There are 3 nested groupings, the coarsest first. Each group lies inside one group of the grouping before and may be the whole of it. The rows also spread widely along 12 directions, which tell nothing about the answers.
Some rows, each with its group in each grouping after it:
[ 0.24 -1.57  1.33 -1.24 -0.96 -0.45 -1.43  0.94 -2.35  0.72  0.72  0.39
 -0.87  0.13  0.11  0.01 -1.20  0.41  0.97  0.48 -0.09 -0.07 -2.22  0.31
  0.39  0.84  0.90 -0.73]	K_34 toko vudal
[ 0.92  0.93  0.82 -0.77  0.50 -1.43 -3.98  2.74 -1.01 -0.15  1.22  0.10
 -0.83 -1.68  1.30  0.17  0.67 -2.25 -2.03  0.30  0.21 -1.64 -3.18  1.36
  3.07  2.52 -1.24 -3.55]	K_34 memu sem
[-0.50 -0.46  1.57  1.25  0.71 -1.47 -1.99  0.29  1.12 -2.05  0.09  0.35
 -0.19 -0.05 -0.32 -0.46  1.42 -0.82 -1.42  0.34  0.02 -1.55 -0.56 -0.08
  1.71  0.55 -1.96 -2.41]	K_34 reki gudur
[-0.90 -0.82  1.12 -1.48 -0.90 -0.08  1.03 -2.32  1.79  0.56  0.13 -0.51
 -0.81 -1.02  0.33 -0.13 -1.33  0.72  1.63  0.50 -0.30  1.74  1.28 -0.71
 -0.07 -1.03  0.79  0.28]	K_34 memu poga
[ 0.97 -1.07 -0.65  2.31 -1.60 -0.34  0.81  2.50 -0.68  0.55  1.58  0.21
  1.99 -0.10  0.15 -0.20  3.11 -2.62 -0.18  2.45 -1.10 -1.79 -1.17  1.95
 -2.33 -0.44  1.06  0.75]	K_210 sonon Mited
[-1.11  2.74 -0.88  0.82  2.23  0.11 -1.04 -0.63  2.84 -0.84 -0.33 -0.88
  0.44 -0.88 -0.43 -0.49  1.44 -0.86 -2.11 -1.88 -0.91 -0.31  0.59  1.30
  0.88  0.78 -1.77 -0.63]	K_210 sonon pupo
[-0.13  0.43 -0.77  0.85 -0.32 -0.84  1.56 -0.43 -1.99  0.19 -1.51  1.45
  0.80  2.09  1.62 -0.18  2.40  0.11 -0.43  0.27  0.15 -0.54  0.36 -2.09
  0.94  2.08  0.67 -1.13]	K_210 mula Fab
[ 0.71  3.81 -3.27 -0.71  0.01  1.02  2.43 -3.95 -2.08  1.08 -3.55  0.83
 -0.03  0.66  2.64 -1.67  1.08  0.55 -1.58 -1.71  0.17  0.97  1.50 -2.84
  0.72  3.40  0.61  1.18]	K_34 toko dofu
[-1.28 -0.05  0.47  1.32 -1.05  0.40 -1.29 -1.05  1.25  2.58 -1.31 -1.60
  0.14 -0.94 -0.81 -0.93 -0.78 -1.05 -2.51 -2.50 -1.08 -1.96 -1.12  0.13
  2.28  0.31 -0.09 -1.88]	K_210 mab girim
[-0.47  1.19 -0.53  0.39  4.10  0.84  0.59 -0.51 -0.87 -1.59 -1.18  1.66
  0.81  1.56  0.16 -0.46  3.68 -0.93 -0.99 -1.48 -0.75 -0.17  1.95  0.60
 -2.08  0.64 -1.07  2.45]	K_34 memu rus
[-1.78  0.44 -0.83  2.00 -3.04  1.08  1.25 -1.32  2.58  0.60 -1.13 -0.84
  2.02 -1.16 -1.22  0.47  1.83 -1.02 -1.69  0.84  0.09 -1.32  0.60  0.25
 -0.51 -1.29  1.15 -0.28]	K_210 sonon Mited
[-0.55  0.49  0.45 -0.73  0.38  1.29 -0.76 -2.06  0.20  0.15 -2.12 -1.14
 -1.67 -1.74 -0.89 -0.44 -2.46  1.21  0.38 -1.66 -1.45  0.97  0.13 -0.41
  0.01  0.07  0.02  1.91]	K_34 memu poga
[ 1.14 -0.07  0.24 -2.29  1.77 -0.28 -0.17 -0.30 -1.15  0.47  0.44 -0.97
 -2.49 -0.52 -0.35 -1.33 -2.16  0.28  0.33 -1.57 -2.93  0.59 -1.58  0.87
 -2.57  0.31  0.72  2.78]	K_34 toko dofu
[-1.25 -1.64  2.10  3.14  2.68  1.53 -2.47 -1.28 -1.98 -1.92 -1.51  0.04
 -0.18  1.19 -0.18 -1.28 -1.44  3.02  2.00 -2.37  0.43  2.41  1.10 -1.46
  1.78  2.19 -2.03  1.89]	K_34 toko dofu
[ 0.63  0.02  0.56 -1.83 -0.02  1.01 -1.41 -0.27 -0.57 -0.29 -0.06 -0.44
 -1.13 -1.68 -1.19  0.16 -2.29  1.27  1.66  0.08 -0.88  1.55 -0.44  1.43
 -2.01 -0.76  1.05  3.38]	K_34 memu rus
[-2.47  0.43 -1.50  1.89  0.65  1.41  0.13 -2.37 -0.28 -1.69 -2.62  1.94
  1.22  0.20 -0.25  0.28  3.03  1.06  0.51  1.08  0.53  0.26  2.16  1.98
 -1.88 -0.58 -0.43  1.18]	K_34 toko vudal
[-0.90  0.74 -0.84  1.19  4.85  0.73  2.77 -1.28  1.46  0.80 -0.35 -0.40
  0.80  0.56  1.49 -2.77  3.30 -2.29 -1.77 -3.09 -3.00  0.01  1.98  0.09
 -1.83  0.47 -2.01  1.45]	K_34 toko vudal
[-1.28 -0.44  0.07  0.32 -0.05  0.16  1.99 -3.77  0.48  1.68 -1.88  0.15
  0.17  0.87  1.89 -1.23  0.76  0.38  0.41 -1.64 -0.18  0.94  2.12 -2.65
  1.35  0.71 -0.02 -0.11]	K_34 memu rus
[-0.66  2.52 -1.58  2.92  1.46 -1.10 -1.73 -3.52  2.88 -0.25 -2.86 -1.88
 -1.00 -1.42 -0.80 -3.51 -0.33  0.27 -2.14 -2.50 -2.04 -1.19  0.01  0.93
  1.25  1.74 -2.51 -0.44]	K_210 sonon Mited
[-1.21 -0.77  1.48 -1.30 -0.52  3.22 -0.38 -0.23 -1.23  0.45 -0.72  0.80
  0.96  0.70 -1.50  1.41 -0.18  0.88  0.17 -1.48  0.92  0.73  0.31 -0.83
 -0.50 -0.12  1.62  2.22]	K_34 reki gudur
[ 1.48  3.22  1.11 -1.91  0.96 -1.46 -2.69  0.68  5.44 -2.30  4.00 -1.58
 -0.01 -3.06 -1.59 -2.12 -1.52 -0.88 -2.43 -0.62  0.87  1.69  0.00  1.35
  1.16  0.90 -1.04 -0.37]	K_34 toko vudal
[ 1.40  1.13  1.09  0.93  0.67 -1.01 -1.09  1.74  1.26 -0.12  2.12 -1.34
  1.42  1.00 -1.00 -2.22  0.89 -2.06 -2.83 -2.13  0.23 -1.09 -1.03 -1.07
  1.76  2.43 -0.16 -0.05]	K_210 sonon pupo
[ 1.78  1.64 -1.20 -0.48 -1.34 -2.03  0.86 -0.41 -1.70 -1.30 -0.19  1.00
 -0.58 -0.03  2.24 -0.47  1.19  0.08 -0.69  2.37  0.31 -0.13 -0.36 -1.29
  0.39  1.89  0.47 -0.99]	K_34 toko dofu
[ 1.60  1.44 -0.80 -1.80 -2.08 -0.93 -2.20  1.22 -0.36  0.08  1.38 -0.67
 -1.37 -3.42  0.25  0.52 -1.80 -0.31 -0.21  2.45 -0.32  0.21 -2.59  2.05
 -0.08  0.59  1.12 -0.64]	K_34 toko dofu
[-1.88 -1.29  2.39 -2.63 -3.42  0.16  1.07 -4.72  2.73  1.36 -1.48 -1.54
 -1.63 -0.10 -2.51 -0.22 -3.39  2.17  0.09 -1.45  0.15  0.69  0.62 -2.62
  0.10 -1.98  2.48  0.09]	K_34 memu rus

New rows, each followed by its group in each grouping:
[ 1.30 -0.43 -1.27  0.05 -1.24 -0.35  2.05 -1.45 -2.48  2.40 -1.26  0.95
  0.27  0.75  2.60 -1.51  1.20 -0.72  0.35  0.49 -0.56 -0.10 -0.14 -1.47
 -0.06  1.73  1.12  0.21]	K_34 reki gudur
[-0.79  1.34 -0.54 -0.44  0.61 -1.56 -1.42 -1.16 -0.66  0.39 -1.50  1.18
 -0.43  0.91  0.22 -1.16  2.86 -2.03 -3.97 -1.34 -0.13 -3.42 -1.82  0.76
  1.34  2.07 -0.74 -4.31]	K_34 toko vudal
[ 0.15 -1.86 -0.75  1.91 -0.29 -2.85  0.41 -1.16 -3.58 -0.92 -1.54  2.96
 -0.43  3.59  1.20 -1.27  2.73  0.95  2.08  2.25 -0.36 -1.29 -0.46  0.73
 -1.74  1.23  0.12 -0.49]	K_210 sonon Mited
[ 0.19  1.19  2.49 -2.69 -2.81  0.08 -0.35  0.04  1.06 -1.89  0.86 -1.57
 -1.57 -0.99 -1.55  1.36 -3.07  1.61 -1.85 -0.11  1.09  0.53 -1.01 -3.88
  2.19  0.46  1.29 -1.06]	K_34 toko dofu
[-1.65 -2.16  0.45 -2.72 -2.90  1.26  2.12 -2.89 -2.30  1.67 -1.49  2.60
  0.13  1.93  1.30  1.95  0.27  2.40  3.36  1.41  1.73  1.87  1.24 -1.42
 -0.71 -0.51  2.92  0.69]	K_34 reki gudur
[-0.63 -2.42  2.52  1.30 -3.13  1.05 -1.65  0.22  0.10 -0.05 -0.19 -1.78
 -0.23 -2.52 -1.06  1.21 -3.19  1.52  1.71  1.39 -0.11  1.14 -0.70 -0.99
  1.14 -1.14  0.79  0.87]	K_34 memu rus
[-3.40  1.80  0.63 -3.91  2.49  2.76 -2.51 -1.75  2.38 -0.57 -0.21  0.97
 -0.33 -1.09 -1.76  2.20 -0.15  1.02  0.03 -2.31  1.37  1.99  1.46  3.31
 -1.09 -0.97  0.10  0.99]	K_34 memu sem
[-0.25 -1.00  0.25  3.59  0.81  1.59 -0.40  0.68 -0.04  2.40 -0.37 -2.76
  0.94 -2.55  2.23 -0.89 -1.79 -0.06  1.59 -1.49 -2.20  1.99 -0.20 -1.31
  3.46  2.11 -0.97  0.40]	K_210 mula Fab
[-1.74 -0.45  0.82  1.51 -0.31  4.14 -0.12 -1.95  0.43  3.96 -2.43 -2.94
  0.84 -1.12 -1.51 -0.84 -2.77  0.40 -0.93 -5.33 -1.63  0.58  0.41 -1.15
  1.35  0.21  0.88  2.54]	K_210 mab girim
[-2.05 -0.37  0.56  2.91  3.10  1.18  0.00 -0.71  1.84 -0.23 -1.44 -2.34
 -0.20 -0.99 -1.02 -1.28  1.56 -1.75 -3.01 -3.05 -3.13 -1.73  0.07  0.04
 -0.33 -0.68 -2.11  0.03]	K_34 toko dofu
[ 0.07 -1.61  1.13 -2.77 -1.02 -1.53  3.91 -2.42  0.57  2.05  0.29 -0.18
 -1.54  1.26  1.80 -0.88 -0.19 -0.27  0.30 -0.14 -1.86 -0.02  0.22 -3.26
 -0.11 -0.52  1.23 -1.00]	K_34 reki gudur
[ 1.59 -0.85  0.82  0.53  2.95  0.34  1.79  1.59 -3.47  1.97  0.33 -0.20
 -0.03  1.94  3.09 -1.24  0.75 -0.85  0.51 -2.52 -2.75  0.26 -0.05 -2.09
  0.84  2.41 -0.71  1.42]	K_210 mab girim
[ 2.03  0.70 -0.19 -1.55 -2.26 -2.18  0.19 -0.83 -0.92  1.05  0.87  0.64
  0.07  1.82  0.61 -1.81 -0.49  0.37  0.29  0.34  1.28  0.35 -0.87 -1.11
  0.77  2.55  2.09  0.06]	K_210 sonon pupo
[-1.43 -0.04  1.61 -2.31  1.95  0.99 -2.67 -0.61  0.38 -0.61  0.28  1.16
 -0.07  0.57 -2.17  0.56 -0.20  0.59  0.01 -1.84  0.98  0.59  0.31  2.37
 -1.37 -0.54  0.61  1.29]	K_34 memu rus
[ 0.44 -0.39  1.82  0.14 -0.31  1.39 -0.04  3.19 -0.52  0.11  2.64 -0.57
  1.35 -0.59  1.23  1.72  0.12 -0.53  1.08  0.44  0.45  1.71 -0.11 -1.00
  1.64  1.15  0.21  0.26]	K_210 sonon Mited
[-0.30 -0.31  1.64 -3.54 -1.13  1.33 -0.99 -1.58 -0.75  1.75  0.03  0.34
 -0.88  0.51 -0.45  0.22 -2.33  1.31  0.72 -1.95  1.54  1.82 -0.13 -1.12
  0.96  1.35  2.17  0.89]	K_34 memu sem
[-2.03  0.66 -0.17 -0.43 -1.31  0.39 -1.68 -1.94  1.55  1.79 -2.20 -1.33
 -0.69 -1.17 -2.38  0.25 -1.54  0.07 -1.83 -1.96 -0.68 -1.52 -1.94  1.34
  0.89 -0.24  1.47 -1.49]	K_210 mula Fab
[ 1.09 -1.75 -0.68  0.80 -1.96 -0.54  0.15 -1.25 -1.02  1.48 -1.52 -1.92
 -1.79 -3.25  0.81 -1.00 -2.48  0.67  2.65  2.04 -3.25  0.33 -1.18  1.37
 -2.02 -1.33  0.91  2.29]	K_34 memu rus
[-1.82  1.32  0.02 -0.45  0.69  1.37 -1.11 -2.69  1.30  0.59 -2.07 -0.37
 -0.37 -1.07 -0.44  0.00 -0.06 -0.12 -1.64 -2.11  0.01 -0.09  0.40 -0.23
  1.73  0.61 -0.56 -0.79]	K_34 memu poga
[-0.60  0.27  1.72 -1.96 -1.55 -1.32  2.10 -1.46  2.48 -0.21 -0.32 -2.22
 -2.18 -0.90 -0.30  0.55 -2.43  1.09 -0.70 -0.13 -2.68 -0.42 -0.19 -2.39
  0.34 -1.86  0.54 -0.86]	K_210 mab girim
[ 1.66  2.44 -0.85 -3.28 -0.17  0.78 -0.09 -0.12 -0.51  0.54  1.26  0.40
 -0.11 -0.62  0.20 -0.52 -0.81 -0.11 -0.98 -0.71  0.69  1.68 -0.38  0.05
 -0.85  1.63  2.05  2.03]	K_34 toko dofu
[-3.20 -1.53  0.88  1.81  3.65  2.21  0.49 -3.84 -1.64 -0.10 -3.95  0.30
 -0.87  2.65 -0.78 -1.46  0.51  1.69  0.09 -4.61 -1.75  0.29  1.58 -1.24
 -0.98  0.46 -1.31  1.89]	K_34 toko dofu
[-0.05  3.07 -0.07 -0.09  4.08  0.51 -0.11  1.66  1.40 -1.59  1.73  1.34
  2.50  0.32  1.30  0.07  4.67 -2.86 -3.10 -1.83  1.06  0.05  1.95 -0.07
  0.95  1.65 -1.88  0.01]	K_34 memu rus
[ 0.10  0.14 -0.68  1.57 -2.20  0.43 -1.54  0.27 -2.91 -0.79 -2.18  1.26
  0.84  0.55 -0.64  1.03  0.18  1.23  0.13  1.07  1.13 -0.63 -1.28 -0.11
  0.89  1.84  1.50  0.39]	K_210 mula Fab
[-2.47 -3.02  0.45 -2.44  1.25  2.27  1.53 -1.53 -3.65  1.90 -1.61  1.91
 -1.05  1.59  0.86  1.68 -0.05  2.07  4.19 -0.41 -1.40  1.92  0.17  1.99
 -3.42 -1.19  1.78  2.12]	K_34 toko vudal
[ 0.64 -0.16 -0.78 -0.50  1.41  0.16 -0.23  0.55 -2.38  2.73 -0.57  1.29
  0.67  1.49  0.81 -1.31  3.39 -3.56 -2.82 -2.14 -1.13 -2.93 -1.93  1.16
 -0.98  1.60  0.74 -0.40]	K_34 reki gudur
[-0.47  0.63  0.30 -1.13 -1.73  0.29 -3.56  0.16  2.16  0.07  2.75  0.13
  0.74 -2.68 -0.47  0.41 -1.42  0.29  0.63  1.38  2.73  2.12 -0.45  2.99
  1.31  0.48  0.99 -1.13]	K_34 toko dofu
[-1.88 -1.45  0.26 -0.39  0.66  1.03  0.54  0.82 -0.96 -0.13  0.27  1.24
  0.42 -0.13  0.61  1.66  2.15 -0.39  1.27  1.60 -0.89 -0.01  0.11  2.48
 -2.49 -1.38  0.45  0.11]	K_34 toko vudal
[ 0.86 -1.18  2.04  1.53  4.47 -1.89 -1.76  2.02  0.11 -0.20  3.04 -0.47
 -0.07  1.38  0.61 -3.14  1.77 -2.64 -1.78 -2.64 -1.59 -0.93 -1.26  0.33
  0.77  1.91 -2.31 -0.98]	K_34 toko dofu
[ 0.61 -0.42 -0.87  2.03 -2.15  0.45  0.43 -1.51 -2.43  0.41 -2.02  0.11
  0.37  0.24  0.59 -1.37  0.37  0.35 -0.24  0.45  0.27  0.00 -0.34 -1.63
  0.08  1.71  1.20  1.02]	K_34 toko dofu
[ 0.97  1.32  0.73 -3.91 -0.04 -1.79  1.04 -3.38  1.53  1.74  0.36 -0.58
 -1.81  0.97  0.28 -3.02 -2.23  0.74 -0.99 -2.66 -0.16  1.23  0.13 -2.32
  1.05  1.97  0.81 -0.73]	K_34 toko vudal
[-0.34  0.05  1.06  2.06 -0.78 -0.01 -1.70  0.84  2.54 -0.95  0.38 -2.39
  0.06 -4.02  0.54  0.23 -0.82 -0.82 -0.80  1.03 -1.43 -0.24 -0.82  0.00
  2.80 -0.33 -2.11 -1.86]	K_34 reki gudur
[-1.81 -0.53  1.08  2.16 -0.44  2.06 -2.55 -0.23  0.47  0.25 -0.39  1.08
  3.34  0.85 -1.69  0.18  2.71 -1.60 -2.25 -1.47  3.19 -0.82  0.73  0.52
  1.39  0.72  0.45 -0.32]	K_34 memu rus
[ 1.84 -1.16  1.94 -1.86 -2.52 -1.51  0.73  2.68  0.87  1.26  3.10 -2.14
 -0.83 -0.79 -0.75 -0.13 -1.50 -1.61 -0.56  1.06 -2.09 -1.02 -2.82 -0.45
 -0.85 -0.56  2.04 -0.37]	K_210 sonon Mited
[-0.22  2.46 -0.64  1.73  4.44  0.87 -1.84  0.29  0.52 -0.44 -1.49 -0.80
  0.43 -0.53 -0.54 -1.43  0.66 -0.50 -2.15 -3.94 -1.66 -0.02 -0.38  0.63
  1.40  2.74 -1.91  0.68]	K_210 mula Fab
[ 0.01 -1.94  2.68  1.75  1.51 -1.98  2.78 -1.23  2.69 -2.39 -0.59 -3.05
 -2.62 -0.64 -0.44 -1.95 -0.95  0.21 -0.42 -0.30 -4.47 -0.72  0.83 -4.00
 -0.26 -1.68 -2.22  0.62]	K_34 memu poga
[-2.32 -1.25  1.66 -0.49  3.07  0.16 -0.20 -0.77  0.60 -1.60 -0.03  1.17
 -0.48  1.26 -0.40  0.75  2.14 -0.19  0.43 -0.63 -0.56  0.01  1.12  1.12
 -1.23 -1.11 -1.12 -0.13]	K_34 memu poga
[-0.57 -2.51  3.00 -0.69  0.12 -1.32 -0.46  2.17 -0.08 -2.34  2.32  0.14
 -0.96  0.99 -2.08  0.76  0.66 -0.47 -0.16  1.37 -1.16 -1.36 -1.54  0.76
 -2.52 -1.95  0.67 -0.13]	K_34 toko dofu
[ 0.75  3.19 -0.51 -3.89  1.01 -0.41 -3.15  0.90 -1.41 -2.70  0.69  3.25
 -0.49 -0.42 -0.36  2.17  1.01  0.52 -0.14  1.47  2.12  0.79 -0.52  3.22
 -1.28  0.91  0.71  0.70]	K_34 memu rus
[ 0.19 -2.62 -0.20  1.56  3.60  0.10  3.24 -2.81 -2.97  0.76 -1.78  2.13
  0.55  5.01  0.95 -3.76  3.13 -0.25  1.45 -2.06 -1.29  0.32  2.62 -1.82
 -3.16  1.50  0.20  4.01]	K_34 memu poga
[ 1.05  1.85  1.36  0.10  2.07  0.55  1.70  0.99  0.86  0.33  0.42 -2.32
 -0.25 -1.33  2.88 -0.71  0.43 -1.90 -3.02 -2.70 -2.02 -0.07 -0.01 -5.31
  4.38  2.63 -2.47 -1.36]	K_34 reki gudur
[-3.18 -1.56  0.34  1.01 -2.89  1.58  0.98 -4.08 -0.59 -2.50 -5.40  0.67
 -0.86  0.68 -3.62  1.65  0.10  2.66  0.14  1.34 -0.54 -1.46  0.81 -0.62
 -3.15 -3.19  1.61  1.93]	K_34 memu poga
[-1.77 -1.78  2.26  2.56  1.24  2.32  1.34  2.93 -0.60 -2.13  1.43  0.35
  2.29  0.76  1.44  2.96  2.60  0.52  2.38  1.25 -0.04  1.85  1.93 -1.48
  0.58 -0.42 -1.14  1.08]	K_210 sonon Mited
[ 0.97 -1.64 -0.14  2.15  0.95 -0.13 -0.63  0.92 -2.50  1.76 -0.24 -0.66
 -0.24 -0.15  1.90 -1.29 -0.35 -0.36  1.90 -0.19 -2.46  0.13 -1.65  0.86
  0.06  1.79 -0.38  1.18]	K_210 sonon Mited
[-0.31  0.37  0.62 -3.87  1.08 -0.50  1.11 -1.58 -0.68  1.18 -0.44  0.94
 -1.34  2.86 -1.40 -0.53 -0.83  1.08 -0.32 -2.79 -0.80  0.34 -0.39 -0.69
 -1.63  0.79  2.51  1.37]	K_210 mula Fab
[ 2.71  1.46  0.38  0.61 -2.77 -0.85 -0.98 -0.16  2.09  0.73  1.40 -2.81
 -0.13 -4.13  1.22 -2.04 -3.38 -0.42  0.03  0.99  0.06  1.91 -0.38 -2.23
  3.50  2.21  0.08  0.17]	K_34 memu poga
[ 0.06  2.05 -1.03 -0.29 -2.66 -0.27  1.05 -1.57  0.49 -1.61 -1.16  1.14
  1.10  1.33 -1.11  0.32  1.53  1.00 -0.96  1.36  1.92 -0.39  0.99 -1.03
 -0.44  0.39  1.78  0.67]	K_210 sonon pupo
[ 0.55 -0.09  0.00 -0.12  0.34  1.53 -0.89  1.15 -0.48 -1.58 -0.19 -0.73
 -0.58 -2.78 -1.63  1.39 -0.82  0.40  1.28  1.67 -2.21  0.65 -0.29  2.75
 -3.85 -2.13  0.70  4.48]	K_34 memu rus
[-1.60  2.89 -1.39 -2.48 -1.31  1.76 -2.43 -0.82  0.01  1.62 -1.50  1.39
  0.89 -1.55 -0.85  2.23  1.81 -1.96 -3.42 -0.87  2.06 -1.76 -1.10  2.83
  0.63  0.32  1.70 -1.69]	K_34 memu rus
